The rows are grouped in 2 ways, from coarse to fine. Each group lies inside one group of the grouping before and may be the whole of it. The rows also spread widely along 2 directions, which tell nothing about the answers.
In the rows, 128 means zero.
Known rows, each followed by its group in each grouping:
[ 98 158  92 120 107 106  96 111 164 117 125 142 165  91 130 158  96]
q_866 zelut
[ 77 174 133 128 110 113 118 111 178  78 125 166 153 114 131 117  88]
q_636 sapum
[ 91 150  97 117 104 113 116 102 189 122 120 151 156 118 119 150 114]
q_866 Vov
[ 81 164 126 114 112 119 152  95 190  75 116 168 152 150 121 124  93]
q_636 Rasor
[108 180 109 127 110 125 134 115 174  86 136 171 166 139 145 161 122]
q_287 bur
[101 174 130 140 100 125 104 125 149  80 151 165 169 106 168 145 107]
q_287 tazav
[ 95 176 136 162  94 120 135 108 187 110 109 179 152 117 153 120  87]
q_520 vepuf
[ 95 177  90 146 119 100 122 104 206 117 122 178 145 144 132 136  80]
q_520 gimor
[ 99 156  94 129 116 122 151 101 217 106 103 163 134 156 119 133  91]
q_520 fufin
[ 85 170 116 123 122  96 128 102 200  88 128 174 149 155 129 131  88]
q_636 rav
[ 95 167 115 134 115 112 116 119 192 116 125 163 144 113 145 127  73]
q_520 fufin
[ 98 146 122 126  76 146 134 115 182 101  94 150 171 109 124 129 115]
q_866 Vov
[ 98 145  88 114 106 114 143  93 205 113 110 154 158 150  92 156 114]
q_866 Vov
[ 96 158  89 114 108 109 100 103 159 112 119 151 162 100 117 150  98]
q_866 zelut
[ 84 168 134 131 105 115 129 111 188  83 116 170 150 135 144 114  97]
q_636 rav
[ 85 168 125 128 107 119 140  97 191  77 122 165 144 142 115 121 103]
q_636 sapum
[ 98 172 134 157  86 132 144 111 193 101 100 183 148 118 149 114  95]
q_520 vepuf

New rows, each followed by its group in each grouping:
[ 80 168 143 122  90 137 145 107 189  71 108 168 149 132 120 103 105]
q_636 sapum
[ 85 176 114 129 125  85 113 104 192  92 133 175 146 137 134 136  80]
q_636 rav
[ 78 171 118 126 123  92 122 101 175  89 145 163 156 127 135 139  77]
q_636 Rasor
[ 76 169 118 120 126  93 130 104 181  86 143 164 157 128 131 140  83]
q_636 Rasor
[ 85 160  96 115 133  96 165  82 205  77 126 168 144 174 102 142  97]
q_636 Rasor
[ 94 162 102 128 120 115 145 104 206 108 117 165 138 141 121 133  80]
q_520 fufin
[ 96 160  69 112 127  93 106  97 174 121 131 148 159 123 104 165  98]
q_866 zelut
[102 176 126 151 106 114 142 108 191 110 110 186 145 132 138 119  93]
q_520 vepuf
[ 94 176 125 163  98 119 109 124 187 113 114 175 155 106 160 105  81]
q_520 gimor
[ 74 164 105 110 124 106 163  88 195  79 127 170 148 167 110 138  99]
q_636 Rasor
[ 85 172 129 123 108 120 144 100 190  78 121 169 143 141 119 120  96]
q_636 sapum
[ 86 172 108 124 123  94 142  93 205  83 126 179 145 163 117 132  97]
q_636 rav
[ 73 177 133 133 116 100 109 107 174  87 135 165 156 110 139 117  86]
q_636 sapum
[ 81 166  94 118 140  85 132  82 190  86 140 168 146 153 120 149  81]
q_636 Rasor
[108 176  93 120 125 124 148 103 180  84 134 174 152 160 123 168 132]
q_287 bur
[110 175 101 112 123 126 154  98 189  85 131 171 152 168 116 167 135]
q_287 bur
[ 84 171 112 123 131  88 115  97 196  92 145 170 147 144 131 134  86]
q_636 rav
[100 137 118 125  78 145 136 110 184 101  94 156 168 111 121 129 116]
q_866 Vov
[106 168 102 123 123 122 130 101 170  77 148 166 160 147 140 164 122]
q_287 tazav
[ 97 179 140 161  95 123 133 118 182 112 115 182 157 109 154 117  88]
q_520 vepuf
[ 82 161 126 129 113 112 137 110 178  73 125 161 155 129 137 125  84]
q_636 Rasor
[103 163 114 122 108 133 143 103 178  70 136 166 158 157 135 156 123]
q_287 tazav
[ 96 172  96 128 133  94 116 109 202 120 130 169 136 128 135 137  79]
q_520 fufin
[ 97 155  98 118  96 117 113 118 164 102 112 146 171  97 120 142 105]
q_866 zelut
[105 173 120 124 104 138 137 124 166  81 134 167 160 124 151 151 124]
q_287 bur
[ 97 180  99 151 114  98 110 113 196 118 129 174 150 122 145 121  75]
q_520 gimor
[ 80 175 132 130 116 106 119 108 180  85 138 165 148 117 125 123  86]
q_636 sapum
[104 167  91 114 125 115 135 100 177  81 152 167 151 163 127 169 123]
q_287 tazav
[111 173 113 125 103 144 154 113 174  79 117 175 160 152 135 154 139]
q_287 bur
[104 168 120 130 106 126 119 118 164  74 143 166 164 128 156 154 117]
q_287 tazav
[ 94 144 113 127  81 134 131 114 180 107  99 152 168 110 123 133 111]
q_866 Vov
[ 81 164 139 131 106 109 112 111 171  80 137 168 163 102 153 123  82]
q_636 Rasor
[ 88 170 125 127 104 112 144 111 199  80 111 171 153 149 130 118  99]
q_636 rav
[105 162 100 121 112 131 154  97 182  72 139 164 155 169 128 159 130]
q_287 tazav
[ 78 182 112 115 128  93 125  97 193  86 138 173 145 140 118 126  88]
q_636 sapum
[ 94 159 118 136  98 134 146 112 199  98  94 165 146 133 141 117  94]
q_520 fufin
